The rows are grouped in 3 ways, from coarse to fine. Each group lies inside one group of the grouping before and may be the whole of it. The rows also spread widely along 11 directions, which tell nothing about the answers.
In the rows, zero is written as 128.
Some rows, each with its group in each grouping after it:
[168 101 141 144 129 108 121 135 121  96 118  95  90 120 122 125 182 109
 136 157 130 106  93 159 162 140 129]	K_968 K_707 K_68
[122 130 139  52 113 153 116 157 124 144 141 131 143 109 114 175 201  62
 171 160 111 109 151 164 106 149 129]	K_968 K_452 K_879
[139 124  96 138 148 112 104 147 127  93 122 128 111 137 116 174 185 111
 123 147 137 122 138 153 114 155 136]	K_868 K_121 K_793
[123 114 146  70 153 136 112 157 175  78 152 123 122 106 146 144 176  44
 110 107  99  94 141 171 142 158 141]	K_968 K_707 K_21
[146 107  97 119 125 128 126 135 116 127 164 121 132 111 115 121 160  88
 131 114 122 115 123 119 127 142 141]	K_868 K_25 K_81
[120 143 115 105 114 128  85 159 143 123 125 170 121 145 133 154 202 133
  77 139 110 129 141 124 128 146 154]	K_968 K_232 K_662
[159  94  87 117 108 105 137 142 118 118 127 142 151 126 100 158 178 119
 121 157 110 130 120 147 109 129 142]	K_868 K_25 K_380
[120 105 119 104 191 180 148 116  70 133 146  57 154  82 141 121 140 110
 124  89 177 110  99 151 149 116 103]	K_868 K_121 K_782
[104 126  81 150 177 155 115 142 147  67 157 118 108 118 132 162 172 106
  96  76 164  93 171 101 113 181 116]	K_968 K_452 K_57
[142 128 139  83 103 175 119 126 154 115 108 106 176 100 106 159 135 139
 148 145  98 106 161 106 152 144 120]	K_968 K_707 K_459
[135 145  82 104 152 153 146 130 162  78 146  84 174 120 119 146 143 106
 137  84 133  83 162 149 101 118 100]	K_968 K_232 K_727
[117  85 107 111 135 139 136 135 126  69 126 109 147  90 102 153 142 121
  91 121 131  88 154 143 112 137  91]	K_868 K_121 K_547
[149 156 103 131 102 118 118 158 161  81 148  77  77 150 137 116 203 121
 139 132 125  77 141 150 115 132 132]	K_968 K_232 K_823
[163  93 100 155 122 105 128 119 141  78 131 115 122 119  94 143 152  95
 119 136 122  98 132 138 123 146 100]	K_968 K_707 K_21
[143 139  89 140 153 134 113 128 149  91 112 112 159 125 108 164 141 151
 117 124 126 136 135 118 139 147 132]	K_868 K_25 K_380
[159  96 102  78 136 145 160 163 155  89 138 121 163 111 129 184 191  81
 154 115 115  92 159 154 110 151 155]	K_968 K_707 K_459
[109 115 107 113 159 131 116 143 116  97 130 122 132 116 128 155 168 115
  83 124 140 115 138 161 112 135 113]	K_868 K_121 K_793
[168 154  66  89 128 156 153 122 157 146 166 106 207 125 134 104 120 112
 139  66 101 107 121 136 121 101 144]	K_868 K_121 K_547
[142  71  86 132 122 120 141 160 118  91 135 156 126 117 107 190 210 108
 104 137 145 109 148 122  99 163 138]	K_968 K_452 K_879
[127 166 117  90 212 148  98 127 129 173 107 158 210 130 134 183 164 103
 118 116 127 175 104 173 144 130 133]	K_968 K_452 K_879
[145 101 139 102 166 170 132 124 129  86  96  96 175  88 105 194 142 119
 155 141 136 111 142 131 155 155 115]	K_968 K_707 K_68
[169  89 123 125 173 122 131 146 116 105  71 140 165 125 116 215 192 145
 123 173 137 149 104 162 154 147 154]	K_968 K_707 K_68
[128 119  79 134 147 171 148 138 124  95 178  74 123 105 142 120 165 116
 112  62 166  83 145  91 124 144 124]	K_968 K_707 K_21
[141  98 112 141 126 144 144 156 138  45 120  72  91 104 107 187 191 122
 163 148 154  70 168 125 121 171 111]	K_968 K_452 K_879
[202  93  56 172 134 104 173 131 148  66 104 108 159 142 105 177 170 152
 131 132 136 110 125 139 123 130 139]	K_968 K_707 K_21
[153 120 124 126 114 127  94 138 149  99  94 140 139 129 119 162 159 153
 105 157 102 130 129 118 158 148 150]	K_868 K_121 K_793
[156  90  98 142 160 130 132 122 120 107 160 120 133  99 104 151 154  54
 153 106 143 107 124 128 127 163 113]	K_968 K_452 K_879

New rows, each followed by its group in each grouping:
[130  98 134  87 153 154 120 122 156  83 121 126 177  86 100 179 133  74
 133 121 105  99 168 137 136 163 103]	K_968 K_707 K_459
[ 98 128 133 114 175 155 100 126 134  68 117  86 131  97 119 162 135 110
 111 122 146 103 154 146 134 154  86]	K_868 K_121 K_793
[151 140 134  82 190 147  99 147 144 125  96 144 176 125 117 222 183  82
 177 156 116 147 133 170 147 165 164]	K_968 K_707 K_68
[128 125 108 137 146 150  98 116 104 132 154 103 124 102  99 138 141  88
 154 125 140 123 141  90 134 170 117]	K_868 K_25 K_81
[138  77 129  95  62 139 150 141 106 113 155  89 109  97 116  99 173  99
 112 144 120  74 127 133 116 118 107]	K_968 K_707 K_21
[156 119 146 108  87 115  77 135 148 134  90 177 139 133  94 173 174 115
 120 204  73 145 128 126 150 155 146]	K_968 K_707 K_21
[138 136 125 145 185 126  98 135 103 137 107 114 113 134 133 166 190 117
 125 152 151 152  92 150 154 149 132]	K_968 K_707 K_21
[155  93 117 130 129 142 139 145 118  80 137  87  97 106 128 154 183 106
 150 136 149  87 132 125 136 155 130]	K_968 K_232 K_662
[152 152 104 131 166 149 114 128 167  95 148  93 131 122 130 151 151  85
 158  97 129 105 142 121 147 164 137]	K_968 K_707 K_21
[159 130  99 141 144 125 111 134 198  46 122 119 128 131 133 152 139 132
 105 104 104 103 148 124 158 156 148]	K_868 K_121 K_793
[155 112  91 150 151 135 124 128 134  90 136 103 126 116 119 155 148 113
 142 115 143 105 132 118 134 156 133]	K_868 K_121 K_793
[140 119 143 122 215 185 106  73 104 139 118  74 205  66 112 133  65 111
 149  95 145 147  95  98 210 144 101]	K_868 K_25 K_81
[146 117 113 123 114  98 104 125 155  93  75 159 165 137  69 196 162 119
 115 199  91 129 153 168 110 138  97]	K_968 K_707 K_21
[207 121  66 193 133 104 124 122 175  78 105 138 140 151  96 186 154 131
 154 140 114 128 135 103 142 166 155]	K_968 K_707 K_21
[170 106 111 129 152  97 137 123 141  79  96 108 157 125  92 170 155 105
 139 160 115 112 118 198 127 126 100]	K_968 K_707 K_68
[131  85  99 184 120 129 123 154  94  71 123  96  52 116 107 174 216 152
 117 159 177  95 158  89 112 175 116]	K_968 K_707 K_459
[153 108 129  70 117 149 152 145 137 101 102 102 172 113 126 160 166 146
 126 153 107 107 130 176 140 111 139]	K_868 K_121 K_782
[150 136 100 162 219 152  98 103 137  94 148  91 125 104 121 160 123  74
 171  80 152 122 129 112 168 182 129]	K_868 K_121 K_782
[196  86  61 157 130  82 132 125 158  96 148 172 156 141 123 131 150 100
  85  90 100 128 100 133 141 140 166]	K_868 K_121 K_793
[151 126 120  92 136 153 105 153 153 134 139 162 148 131 141 167 189  94
 133 128 104 134 128 122 148 164 178]	K_968 K_452 K_57
[135  78  71 146 148 125 159 133 123  67 133 123 158 114 116 160 169 135
  58  97 150 103 145 132 109 129 103]	K_968 K_707 K_21
[190 118 110 137 195 120 141 137 162  75  99  91 143 131 126 193 170  88
 183 138 129 122 113 184 157 154 152]	K_968 K_707 K_21
[175  93 111 126 110 138 143 118 132 120 147 106 147 106 123 110 146 107
 121 114 113 104 106 114 158 127 131]	K_968 K_707 K_21
[125 147 152 114 148 143 119 117 141  86 101  46 120 118 125 111 140 132
 123 143 127  96 115 181 157 111  74]	K_968 K_707 K_21
[121  84  80 124 140 139 120 126 137  83 137 159 182  97  86 177 129 115
  78 102 123 122 165  86 113 164 117]	K_868 K_25 K_380
[166  95 103 135 185  90 139 124 173  52  81 136 175 123  97 191 148  99
 104 139 107 119 134 206 127 135  98]	K_968 K_707 K_459
[146 121 114 138  88 153 114 126 138 130 155 116 120 115 134  91 151 145
  96  98 119 105 117  68 169 144 139]	K_968 K_452 K_879
[ 92 125 103 146 196 113  96 138 122  78 128 131 115 123 127 158 184  99
  59 110 157 122 137 163 109 141  90]	K_968 K_232 K_727
[153 105  94 123 167 152 154 125 150  72 112 100 183 110 116 180 144 130
 119 109 139 106 143 135 137 138 121]	K_968 K_707 K_21
[181 103  80 162 195 141 149 130 116  90 158  74 105 108 133 165 166  77
 191  91 168 109 113 126 147 172 160]	K_868 K_121 K_782
[136 107 115 112 136 129 126 132 125 107 158 107 119 106 124 115 171  78
 116 108 128  94 121 148 126 136 116]	K_968 K_707 K_68
[137  88  91 173 235 128 129  94 111  65 105  97 176  92  95 178 101 120
  99  96 167 134 125 136 155 150  80]	K_868 K_25 K_81
[191  71  80 193 139  74 150 152 133  34  65 112  97 140  93 207 194 163
 135 195 142 111 125 170 118 151 135]	K_868 K_121 K_547
[158 135  61 164 157 100 135 140 138  99 131 128 129 156 141 135 188 146
  76  98 144 125 109 153 121 115 140]	K_968 K_232 K_662
[121 124 126 116 138 154 112 135 149  62  99 101 144 111 103 172 152 152
 107 142 132  99 169 123 136 151  97]	K_968 K_707 K_68
[145 117  77 140 171 124 134 154 155  84 135 137 134 136 140 173 196 117
  96  94 140 119 133 141 128 154 148]	K_968 K_452 K_879
[125 150  97 104  87 144 108 132 163 100 114 147 180 138 109 140 140 168
  67 122  96 109 164 109 122 115 109]	K_968 K_232 K_662
[167 123 151 154 129 147 115 105 161  76  85  70 135 105 106 133 113 165
 143 150 117 102 117 111 204 147 103]	K_968 K_452 K_879
[164 123 109 122 164 138 125 140 124 114 110 111 142 123 127 175 172 122
 156 145 132 131 112 150 141 146 158]	K_868 K_121 K_547
[128 102 149 119 220 138 110 106  99 101 121  74 141  78  98 166 126  51
 174 141 150 125 108 176 160 160  85]	K_868 K_25 K_81
[133 113  81 172 214 132 135 122  98  90 119  96 135 119 137 151 157 157
  70  86 178 132 104 153 139 127 107]	K_868 K_121 K_782
[162 100 125  91 163 141 136 143 130 133 110 145 184 115 135 181 178 109
 129 131 118 143 102 159 159 137 159]	K_968 K_452 K_879
[144  98  82 151 158 167 167 127  97  91 167  49 117  97 135 127 162 114
 136  80 183  82 129 106 125 143 110]	K_968 K_707 K_21
[165 121 116 116 115 132 126 141 129 140 151 124 133 132 162  92 182 130
  94 105 116 125  82 121 168 112 169]	K_968 K_232 K_727
[157 117 116 170 175 159 127 105 129  83 114  61 136 103 132 128 122 155
 113  98 160 111 109  96 190 144 111]	K_968 K_707 K_21
[110 116 134 131 149 149 102 145 118  85 103 102 104 112 116 182 188 130
 112 164 147 111 150 128 133 162 111]	K_968 K_707 K_21
[121 129 113 126 139 131  90 131 138 105 147 140 117 118 118 142 161  86
 104 116 125 110 144 119 130 156 116]	K_968 K_232 K_662
[124 111 155  81 162 151 102 139 122 117  98 122 158  97 123 169 150 113
 118 153 117 132 118 166 151 139 127]	K_868 K_121 K_547
[131  87  98 143 168 177 129 131  91 118 162 103 134  81 138 139 149 124
 103  73 173 112 120  72 151 167 142]	K_868 K_121 K_547
[164 101  89 151 127 138 126 105  99 143 131 123 163 117 121 114 129 153
  98 110 134 137  93  99 155 125 132]	K_868 K_121 K_793
[174  81 106 143 139 145 183 123  98  88 137  38 127  90 112 140 158 107
 189 126 165  75 109 149 134 130  95]	K_968 K_452 K_879
[157 151  83 113 110 117 138 127 130 136 116 111 174 151 114 123 151 155
 114 140 113 124 117 172 108  90 112]	K_868 K_121 K_793
[188  97 122 144 144 106 143 145 148  62 109  83 102 124 122 163 189 107
 164 154 129  96 112 169 155 150 147]	K_968 K_707 K_68
[175  80 108 137 146 111 123 107 132  98 110 143 165 107  96 163 129 105
 115 138 106 129 111 145 152 142 124]	K_868 K_121 K_782
[132 143 107 147 166 149 107 127 167  49  88  90 142 116 115 172 125 176
 108 126 134 107 155 124 152 150 109]	K_868 K_121 K_547
[136 165  75 114 116 140 112 137 161 116 141 118 157 139  99 152 152 121
 152 125 108 119 165 117 103 143 134]	K_868 K_25 K_380
[138  99  91 148 157 135 133 113 116  96 120 117 160 105  93 169 147 125
 113 122 149 114 138 126 124 144  88]	K_968 K_452 K_879
[161 120 126  78 143 165 126 138 182  69 115 108 187 107 120 179 146 113
 149 119 104  97 157 132 156 150 139]	K_968 K_232 K_823
[142 124 154 108 124 152  89 134 151 106 115 120 119 108 117 161 163  97
 148 158 107 116 139 109 165 173 142]	K_968 K_707 K_21
[186  81 104 162 183 145 147  98 130  88 137  82 150  86 104 160 120  76
 180 101 145 102 120 113 163 169 116]	K_968 K_707 K_459
[132 105  81 176 152 103 109 120 116  86 163 124  90 118  94 136 169  72
 110 105 150  98 140 122 104 166  95]	K_968 K_707 K_68
[162  53 101 113 101 131 151 134 119  99 140 131 154  93 117 127 147 118
  91 115 115 102 114 120 136 132 139]	K_868 K_121 K_547
[134  94 129 104 117 124 114 143 129  83 116 120 115 110 102 166 173 103
 123 165 115 102 151 155 122 152 116]	K_868 K_121 K_782
[ 94  94 157  93 207 136 126 155  77 106 109  88 113  94 138 174 208  88
 103 150 171 120 109 212 126 135  92]	K_968 K_707 K_459
[138 152 115 113 151 127 102 116 148 105 103 108 155 125  94 152 129 112
 148 153 106 120 136 176 123 126  94]	K_868 K_121 K_547
[133 136 107 170 132 145 101 114 106 133 155  97  93 116 115 113 158 125
 131 112 156 111 122  82 146 157 105]	K_968 K_452 K_879
[157 133 124 121 140 152 105 136 131 123 124 102 136 124 131 154 171 129
 150 140 129 120 118 117 158 147 144]	K_968 K_232 K_823
[127 115 110 111 148 156 120 152 161  57 121 103 138 108 125 178 159 129
 118 118 136  98 172 121 132 166 135]	K_868 K_121 K_793
[153 132 104 123  99 116 107 129 160 114 124 152 149 137 101 138 159 124
 105 139  95 119 138 129 132 136 121]	K_968 K_452 K_879
[171 113  78 149 126 115 129 113 131 108 137 125 155 127  93 149 149  98
 142 129 125 110 130 123 111 135 112]	K_968 K_232 K_727
[168 165  89 106 110 123 100 123 167 145 112 157 192 155  97 163 137 125
 148 149  78 143 135 145 119 126 143]	K_868 K_121 K_793
[132 128 122 127 159 136 111 126 133  93 106  97 131 118 107 171 161 113
 132 151 138 113 138 151 137 147 103]	K_968 K_707 K_21
[132 101  89 139 170 141 139 122  93 105 150  90 134 100 119 134 150 105
 111  95 163 106 122 144 122 133 102]	K_868 K_121 K_782
[108 137 114  99  92 172 113 180 187  47 159 102  93 126 168 116 199 166
  58  85 124  65 183  76 139 153 157]	K_968 K_232 K_823
[168 131 107 148 128 145 103 120 164  91 111 127 155 125 106 166 140 137
 144 134 114 121 143  85 161 160 137]	K_968 K_232 K_727
[130 122  86 124 140 148 127 131 143 104 140 127 161 119 124 145 158 128
  92  91 129 109 155 109 119 146 119]	K_968 K_707 K_459
[ 95 130 119  93 123 157 108 146 136 117 147 134 142 110 137 122 166 127
  61  95 125 105 148 114 128 141 111]	K_968 K_452 K_879
[133 102  90 144 151 122 113 134 140  90 136 142 138 121 125 138 152 130
  65  98 124 130 132 100 148 155 138]	K_868 K_25 K_81
[157  88 116 153 147 127 119 121 132  94 123 131 134 109 127 135 150 120
  78 114 125 123 106 106 173 151 135]	K_968 K_707 K_21
[146 120 113 119 137 123 100 117 129 123  90 161 188 127  79 182 149 129
 111 164 107 145 137 142 129 139 110]	K_968 K_707 K_68
[155  82 127 117 137 146 141 141 127  76 118  92 134  98 138 143 157 139
 108 125 137 101 112 138 162 140 140]	K_868 K_121 K_793
[135 120 124  87 177 163 114 168 165  76 123 122 140 114 171 177 178 123
 106  94 131 118 139 132 168 168 185]	K_868 K_121 K_793
